All groups share one centre, and each spreads out both ways along 15 directions, with some noise.
In the rows, zero is written as 128.
Known rows, each followed by its group:
[153 206 116  63 104  91 114 115 130 177 139 138 123 128 114 101 155 102
  97 132] => z509
[177  77 156 147  75 148 113 135 134 127 140 120 104 167 142 122 134 122
 132 121] => z213
[156 127 114 129  60 146 116 116  93 127 119 108  93 179  72 137 146 137
 126 162] => z225
[ 98 102 129 146  91 111 156 103 154 127  96 109 113 145 140  75  91 112
 107 136] => z213
[120 162 105 108 159  60  95 120 129 120  98 159  82 113 156 135 129 113
 126 155] => z668
[135 188 136  93 132 113 148  67 138 153 139 112 108 113 108 110  95 110
 140  97] => z28
[131 149 141 141  59 167 130 132 165 143 111  96 111 141 145 112 115 109
 196 108] => z286
[164 118 151 184  83  72 123 100 118 206 183 132  46 104  88  96 120 129
  83 122] => z213
[132  88 135 101  76 177 153 127 129 120 132  86 121 138 136 116 126  84
 116 125] => z668
[105  91 115 119 136 149 149  68 124 131 134 102  71 141 154  96 119 127
  60 158] => z225
[132 128 124 108 126 115 132 141 129 146 133 124 133 127 120 138 167 110
 119 120] => z668
[154 132 110 108  98 153 162  92 155 142 156  19  89 142 128 133 194 164
 174 100] => z28
[ 97 103 120 123 120  80 124 111 114 170 128 153 128 180 103 111 166 128
 147 101] => z225
[108 120 128 106  58  43 145 134 139 132 164 117 156 146 130 121 133 111
 167 153] => z286
[134  99 107 145 108 150 165 111 122 142 134 125 117 165  98 115 148 147
 180 142] => z668
[138  80 114 113 133 129 118  88 139  97 100 143  47 119 151 112  74 117
 117 162] => z668
[122 159 135 129 108 100 113 116 189 145 112 136 113 113 166 104  91 128
 124 154] => z509
[189 109 108 136  76 142 121 100 110 144 140 117 137 102  93 130  89 126
  93 132] => z28
[139 107 140  80 116 132 156  96 155 143 159 126  88 125 138  87 116 106
 121 133] => z28
[135 120 147 137 147 132 125  93 117 111 143 130 119 169 134 142 123 150
 112 147] => z213
[128 139 151  76  71 103  99 164 114 136 135 162 118 195 102  98 165 113
 141 136] => z286
[119 137 110 136 165 113 140 125 120  78 124 113 129  98 136 125 100 161
 114 158] => z28
[136 134 147 102 114 163 133 117 114  99 155 111 132 177 121 130 133 156
 139 150] => z213
[130 121 116 101 156 129 156  92 152 154 145 116 108 113 133 124 145 124
 114 128] => z28
[142 105 129 124 105 159 151 106 140 130 103  99  88 167 145 122 146  94
 119 134] => z286
[141 129 108 141 112 166 102 122 123 126 127 141 111 127 156 150 119 140
 177 150] => z225
[109 120 107 158 108  80 171 122 143  96  44  90 104 148 126 170 141  61
 118 175] => z509
[109 169 139 121 150 124 140 130 128 137 118 100  82  98 129 104 135 104
 105 101] => z668
[148 130 142  85 104 139 117 141 147 128 137 149 120 158  97 110 136 145
 133 145] => z286
[107 109 117 116 118  73 138  76 107 151 133 118 130 135 110  88 109 116
 120  79] => z286
[100 116 110 110 102 155 133 145 128 121 102 119  93 153 171  96 153 102
 153 142] => z509
[147 119  83 104 138 103 165  90  80 129 124 115  80 188 145 132 215  98
 129 171] => z225
[128 208 142 178 191 129 213 123 152 120 125 129 108  66  48 145  86 144
 142 179] => z286
[125 163 107  86 173 143 154  80 139 159 118 145 117 179 135 135 188 120
  97 167] => z213
[ 76  95 121 127 100  96 155 102 135 139 132 109  97 131  89 109 109 126
 144 129] => z509
[136 118 149 136 108 128 163 142 152 163 120 146  98 114 113  59 112  90
 134 103] => z668
[126 131 108  99  90  90 145  98 145 138 116  88 122 130 142  94 127 103
 127 113] => z509
[ 84 121 178  79  85 109 133 135 128  75 150 104  33 185 138 125 133  99
  86 212] => z225
[135  67 116 183 144 133 142 120 130  94 102  96 132 170 189 159 164 135
 136 140] => z509
[130 178 175 152  88 148  80 150 162 112  81 128  58 206 146 102 137 153
 139 149] => z213
[115  90 105  87 100 145 137  99 126 145 141  93 104 146 159 114 156 106
 141 114] => z286
[133 181 119 140  80 140 109  73 130 168  59  93 186 246  82 137 169 144
 172  60] => z28
[171 114  97 169  91  88  97 160 125 115  85  89 156  80 114 154 121 130
 108 103] => z225
[172  89 137  90 138 172 121 123 202 148 124 130 104 100 113 210 143 110
 141 130] => z225
[119 135 125 135 141 118 129 107 137 114 110 116 103 151 158 125 129 133
 131 136] => z213
[ 64 163 145  86 107 168 102 130 136 120 130 109  38 102 126 146 101 113
 187 126] => z668
[149 132 108  82 133 155 124 132 103 104  99 136 140 139 152 135 144  80
 144 120] => z509
[136 156 113 115 142 119 163  90 116 137 120  99 134 145 116 140 158 106
 117 123] => z286
[153 137 139  59 169 111 120 109 127 136 136 153  99 149 116 159 176  94
  78 140] => z509
[163 154  81 145 124 118 172  57  86 137 130 122 143 152 123 126 124 121
 194 132] => z286
[186 122 119 192  89 100 110 106 153 135  70 131  75 127  78  76  69 164
 110 132] => z668
[103  89 113 109 121  79 142 117 125 108 117 123 166 100 130 142  92  83
 168  90] => z509
[ 63  90 140 132 109 131 178 109 109 158 144 117 111 168  97 105 146  95
 139 112] => z225
[ 92 162 191  96 120 102 160 110 156 137 185 119 109 123 124 158 111  80
 103 159] => z28
[ 99 128 159 141 120  43 153 125 159 115 129 100 143 113 116 152 105  99
 105 126] => z286
[118 134  87 121 102 130 132 115 142 161 129 125 127 128 137  88 136 151
 138 151] => z28
[142 129 119 126 130 138 182  50 179 144 150  38 161 139 203  34 117 166
  70  97] => z668
[125 107  89 121 144 100 126 133  85 159 116 196 157 144 134 129 164  91
  98 158] => z28
[178 121 110 122 136 134 167 123  86 143 119 112  75  86  99 113 150  63
 126  89] => z28
[138 115 111  84 110 151 136 117 113 134 149 131  91 133 102  86 132 144
 130 144] => z286
[ 89 158 111 119 186  67 208  59 149 126 137  83 139 115 136 154 136 109
 107 155] => z28
[142 114  74 111  98 123 167  75 125 148 160  69 112 104 122 117 138 147
 157 134] => z28
[135 137 121 120  84 104 147 119 144 148 127  89 121 151 143 109 163 107
 124 131] => z213
[189 132 139 155  93 111 129 102 147 143 116 123  78 186 134 112 158 132
  84 169] => z213
[ 98  94 162 137  79  72 154 124 213 163 108 112 132 159  92 104 127 127
 192  80] => z286
[138 106 125  75 157 119  82  91 140 155 159 150 121 126 183  96 133 149
 117  83] => z509
[ 85 115 174 170  90 114 152 130 139 134 114 127 136 197 124 138 132  93
  97 159] => z225
[ 68 126  94  89  94 135 168 149 162 141 145  80 129 103  93  49 137 187
 107 156] => z225
[ 96  82 100 142  39 103 119 138 144 137  90 100 103 134 124 112 114 110
 159 135] => z28
[162 161 116  42 133 164 122  90 156 126 122  93 124 104 164 155 130  84
 108 119] => z225
[138 126  90  42  87  84  99 108 192 100 133  47 148  55  82 105  76 203
  89 112] => z225
[130 119 161 135  77 158 160 129 136 123 113 101 146 155 118 166 120  63
 134 131] => z668
[100  70 125  85 123 126 100 130 124 105 129 125  93 172 130 131 159 147
 147 123] => z225
[130 113 123  84  61 117 158  65 159 155 185  58 106 137 104 135 130 140
 146 139] => z28
[115 133 172  54 139  72 145 131 161 144 150 101 126 140 100 134 176  90
  73  91] => z668
[ 99 129 195 114 109 109  97 159 134  80 130  90 100 152 126 121 112 134
 171  59] => z213
[ 94 107  90 125 106  92  55 103 127 176 103 165  35 119  61 131 118 173
 184 111] => z668
[117 165 121 105 119 167 181  84 152 189 175  60 139 111 150 140 172  99
  97 124] => z213
[147 130  82 186 145 106 180 125 119 148 101 111 128 121 131 132 174 114
 115 159] => z509
[118 154 120  77 101 117 102 111 108 151 110 143  83 197 106  90 171 122
 127 133] => z286
[125  85 133  44  97 127 119 116 159 138 149 134 106 165 113 113 150 128
 110 142] => z668
[ 98 130 146  65  81 149 110 116 151 144 138 106  86 159 155 117 143  96
 102 142] => z509
[ 93 110 171  76 147 129 176 100 122 108 145  73  93 132 136 104 129  65
  85  80] => z668
[168  99 123 164 144 128 152 121 130 105  96 105 114 122 122 155 132 117
 177  91] => z286
[111  92 115 129 127 114 158 122 128 123 100 127 140 119 130 122 115  86
 161 101] => z509
[148 165  96 130  85 104 122 135 103 176 141 124 114  99 141 128 157  91
 129 140] => z28
[177 132 122 167 149 135 104 123 206 177  83 157  97 166 128 107 176 189
 131 127] => z668
[159 100  88  90 111 137 127  88  92 112 122  96 112 160 129 145 164 120
 196  96] => z225
[159 126 116 122 101 140 146 119 152  93 109  68 148  92 150 113  88 122
 127 111] => z213
[147 128  79 148 131  93 136 114  94 135 108 106 156 146 157 136 178 117
 147 108] => z509
[123 152 155 111  73 135 127 142 139 153 158 109 106 141 103  96 133 129
 170 103] => z28
[145 162 112  83 111 104 125  78 134 166 137 115 121 150 124  96 144 126
 113 112] => z509
[159 161 169 115  93 125  99 119 128  83 126 115 168 219 115 145 127 161
 126 136] => z213
[ 70 116 126 111 122 102 143 111 155 148 137 110 151 125 134 114 122 127
 123 115] => z225
[117 121 128 126 115 119 172  89 133 158 157  85 124 115 123 113 128 109
  87 125] => z213
[ 93 123  61  80 180 162 149 145 113  85  88 132 147 144 185 140 189 119
 191 159] => z213
[118 128 130 159 115 141 167 131 103 174 157  95  94 115  92 147 177 102
  93 139] => z213
[126 125 128 123 123 117 116  86 126 131 120 122 105 166 118 135 127 140
 154 108] => z509
[117  88 126 104 110 184 127 115 178 191 105 135  40 121 104 104 145 107
 101 125] => z668
[156 144  73 118 107 103 110 102 134 138 121 113 136 118 130 126 135 161
 154 137] => z225
[123 146 164 105 109 135 128 113 178 129 120 101  93 145 127 119 115 124
 125 122] => z668
[139 104 164 120 102 115 141 141 140 118 142 128 131 128  99 131 104 107
 110 131] => z286
[155 111 103  86 152 121 106 111  99 116 128 130 106 113 146 138 141 112
 133 104] => z225
[111 104 118 120 105 146 104 149 119 143 101 176  84  99 121 120  95  79
  97 159] => z28
[102  60 130  62 125 117 145  85 148 128 162 116 121 164 170  98 141 120
 113 128] => z286
[179 114 139  73 152 159 117  84 163 118 125 114  90 136 193 119 129 109
 138  89] => z509
[ 98 137 126 112 161 125 142  95 121 122 126 124 166 145 151 120 123 126
 118 111] => z213
[133 175 135 102  83 117 140 118  92 125 145 142 104 176  94  92 127 120
 205 138] => z286

New rows, each followed by its group:
[121 135 106 108 111 153 114  85 141 154 137  95  90 150 198 114 155 132
 151 121] => z509
[ 67  94 163 135  84 100 128 141 130 163 132 109 107 108  94 121 107  78
 101  81] => z225
[111 150 121  87 148 152 156 120 141 157 139 142  77 108 124  73 135 116
 127 137] => z28
[118 142 133  76 127 159 137  95 137 149 160 131 131 134 121 124 124 120
  85 150] => z286
[133 116 116 130 117  59 171 100  94 160 147 112  51 101 106  64 133  90
 114 109] => z225
[160 120 110  79 123  83 161  91 156 157 178  97 102 115 149  84 165 133
 126 124] => z28
[140 120 103 128  94 119 123  75 154 151 125 113 124 119 117 108  88 151
 153 116] => z286
[129 102  69 108 160 114 219 108 115 157 126  90 127  89 121 124 189  69
 115 123] => z213
[133 114  89 109 145  93 177  67 115 169 155 119 139 126 132 120 158 107
  54 162] => z213
[169 137  71  92 124  95 147  96 118 132 140 118 145 161 173 116 189 134
 146 166] => z213
[162 102  83 118 123  70 109 112 114 175 147 165  83 100 147  99 149 122
 123 137] => z213
[122 158 112 163  68 109 129  95 152 101  74  84 146 114 134 161  53 104
 145 151] => z509
[ 85 113  94  70 133 100  81 117  69 103 114 133  78 125 140 163 143  88
 130 128] => z668
[124 191 149  91 170  57 130 135  97 103 118 162  69 162  60 119 158 135
 129 147] => z668
[100 135 156 165 105 105 146 110 164 133 125 132 119 157 168  62  87 132
 114 149] => z225
[143  86 108  97 112  64 172 182  91 159 157 138 128 136  37 111 227 110
 138 118] => z668
[ 80 139 113 132 156 121 148 127  95 123 151 150 142 112 162  76 106 136
 148 132] => z225
[ 58 118 120  88 100 140 134 120 123 137 137  96 131 150 117 137 147 120
 104 145] => z225
[178 161  58 133 108 141 111  88  73 139  91  93  94 129 125 122 151 128
 143 115] => z286
[125 137 129 148 106 112 122 146 137 164 112 138  74 139 112  70 150 138
  97 143] => z509
[112  87 104 132  83 138 166 111 134 129 116 118 115 131 140  62  92 113
 173 127] => z28
[148  93 109  60 150 180 168  93 185 175 123  91  71 100 138 161 188  67
  78 132] => z225
[163  39 116 165  98 117 154 221 105  90 122  96  98 112 122  72 174 136
 146 106] => z28
[141 115 106  97  58 126 158 111 135 110 137  71 144 155 142 115 135 119
 115 169] => z668
[102 126 152  85 122 125 148 119 165 130 135  85  54 140 138 114 159 109
 153 108] => z213
[132 121 137 125  88 148 159  75 129  97 123  89 107 164 105 120  84 128
 123 157] => z668
[156 132 113 186  84 140 124 108  92 139  37 115 140 150  65 115  92  93
 114  72] => z509
[170 124 168 103 129 174 127 131 177 108 135 123 100 109 183 130 100  98
 187 102] => z509
[182 141 130 127 157 174 184 115  88 149 146 178  71 173  86  90 173 115
  89 198] => z225
[157  75 128 152 140 133 175 141 218 165 112 132 120 129  98 166 181 131
 121 165] => z225
[178 159 163 113 145  91  96 141 124  92 129  96  30 184 160 108 199 153
 120 119] => z213
[112 115 124 103 144 134 155 101 184 121 134 117 164 138 136 124 118 160
 129 151] => z225
[ 74 141  91  51 128 177 184 136 114 124 145  94 213 114 123 128 153 100
 188 100] => z213
[115  88 135  88 103 140 165 150 106 112 143  93  86 112 118 100 141  78
 134 113] => z668
[166 167 175 173  66  68 201 143 177 132 128 113  45 157 118  85 135  90
  90 234] => z225
[112 140 119 108  96 206 107 157 137 154 115 157 133 114 175  75 110 103
  97 148] => z509
[127 114 102 132 133  54 110 135 116 130  97 132  76  61 138 121 107  79
 106 118] => z668
[177 139  96  63 124 109 148  68 151 128 118  79 108 136 132 145 156 107
  94 143] => z225
[ 94 104 113 121 109 118 176 113  89 162 196 105 153  89  99 108 119 116
 160  95] => z213
[176  86 140 101  75 151 115  82 114 137 118 152 142 245 140 158 162  81
 179 119] => z286
[149 123  87 167 153 176 167  85 149 135  85 104 116 156 188 166 173 109
  47 216] => z213
[128  99  97 142  94 154 119 112 118 126 126  78  90 108 167  90 114 145
 124 122] => z509
[130 111  63  93 105  27  84 182 101 166 131 148  51  78 155  93 207 105
 172 115] => z213
[183  94  85 133  97 191 135 105 125 116 100 118 109 165 115 143 144 146
  96 202] => z668
[ 79 120 147 154  92 135 135 162 159 124 113 114 134 145 157 101 123 123
 116 145] => z225
[ 92  65  97 142 123 166 145 123 104  82  94 112 103 114 151 121  91 110
 220 100] => z509
[ 76  73 113  83  66 161 135 175 202 125 131  74  80 130  97  95 164 187
 140 167] => z225
[108 106 121 118 128 115 151 111 153 187 109 154 165 146 128  74 138  94
  74 110] => z509
[ 96  88 119  93  60  77 160 151 119 100 127 109 115 137  75  72 108 116
 198 119] => z213
[ 66 100 138 111  93 100 148 133 154 175 139 130 123 150 126 127 161  87
 154 118] => z286
[159  93 123 132 110 143  66 139 160 106  47 204  86 182 150 106 100 133
 126 171] => z213
[ 86 153 137 101 160 168 158  83 119 127 151 135  79  95 173  55  62 105
 145 118] => z668
[108  84 103  90  97 171 107 127 114 124 119 106  60 148 107 148 159 128
 152 137] => z668
[136 103 163 139  84  70 161 117  99  94 135  91  81 167  57 148 123  99
  53 181] => z225
[117  81  62  54 100 111 179  91 119 143 159 127 174  69 103  59  78 110
 105 144] => z213
[141 198 138 137 110 126 115  82 138 102 143  60 130 113 160 173  94 143
 156 122] => z28
[149 129 137 104  62 132 126 144 165 119  86 115 115 147  87 111 112 110
 132 141] => z213
[148 153 112 122 124 118 124  99 111  80  87 111 110 147 185 115 105 100
  91 166] => z668
[129 171 112 129 103  36 150 100 127 155 142 123 105 111 137  81 118 109
 146 136] => z225
[114 111 125  86  70 143 128 108 151 154 148 126  94 152 139 103 128 114
 142 151] => z28
[ 77  96 104  85  83  63 122  91 175 177 122 110 119 179 158 107 175 114
 128 130] => z286
[106 135 123 102 127 102 106  95 136 164 133 148 134 136 125 101 113 136
 109 108] => z225
[124 145 143 111 107 110 145 113  93 105 140 121 108 164 124 129 128  92
 137 154] => z225
[138 111 109  77  77 135 161 100 193 156 133  77 108 111 165 110 141  92
 161 118] => z213
[151  90 110 175 134 130 146  82 172 171  80  82 116 127 139 133 146 111
  64  95] => z668
[104 143 118  76 132 117 141 126 165 171 171 160 114  96  98 136 138 138
 184 147] => z225
[ 92 139 134 121 141 119 157 124 154 138 129 104 122 130  92 127 145 146
 121 126] => z28
[153 106 148  88 146 119 152 104 147 107 141 116 107 150 124 143 144 112
 143 122] => z509
[111 114 121 134 104 118 113 132 135 147 135 123 105  83 117 101  94 139
 130 112] => z225
[167 124 123 179 134 111 143  92 153 172 111 153 111 135 150  82 115 126
 120 123] => z225
[ 69 110 125  75 149 225 150 150 126 115 132  91 133  83 184  91 121  90
 109  95] => z225
[122 154 129 148 163 118 106 149 150  82 139 102 138 115 204 148 138 173
 133 150] => z28
[147 171 128 123 154 100 116 118  99 131 115 164 143 167 104 110 141 146
 132 118] => z213
[118 163 135 124 102  98 138 134 116 130 102 131  79 151 109  72 128 105
 146 125] => z668
[ 99 150 131 168 160  94 155 121  86 127 120 128 111 141  89 122 140 130
 101 130] => z213
[164  90 127 142 151 136 183  95 111 113 156 162 144 139  97 104  95 148
 152 151] => z668
[132 132 135 124  97 121 204 127 145 178 153  83 124 125  70  70 164 116
 108 112] => z668
[136  78 126 118 127 137 113 110 177 110 102 111  74 105 190  65  86 134
  92 120] => z509
[147  96 152  75 111  81 145 136 171 107 150 113  55 143  62  97 143 166
 141 147] => z668
[128 113 124  97  84 124 140  87 167 145 121  84 108 174 132 106 147 129
 154 112] => z28
[128  41 115 107 152 140 220 134 138  83 143  75  74 102  75  48 130 166
 135 125] => z28
[140 102  93  97 125  99 150  91 100 118 127  91 135 149  80 148 160 134
 102 134] => z225
[146 154 158 134  88 170 162 112 187 140 137  91 143 118 144 108  90 119
 119 139] => z668
[124 206 113  70 122 179 180  98 137 175 152 137 127 141 138  82 151 100
 146 162] => z225
[115 154 113 142 124 131 167  91 169 167 128 101 165 144 156 168 161 110
 131 153] => z668
[ 84  57  98 114 144  27 142 141 113 151 155 134  95 105  56 130 175 153
 136 122] => z225
[130  77 105 113  74  92 172 111 181 119 132  69  73 123 116  71 119 154
 157 152] => z286
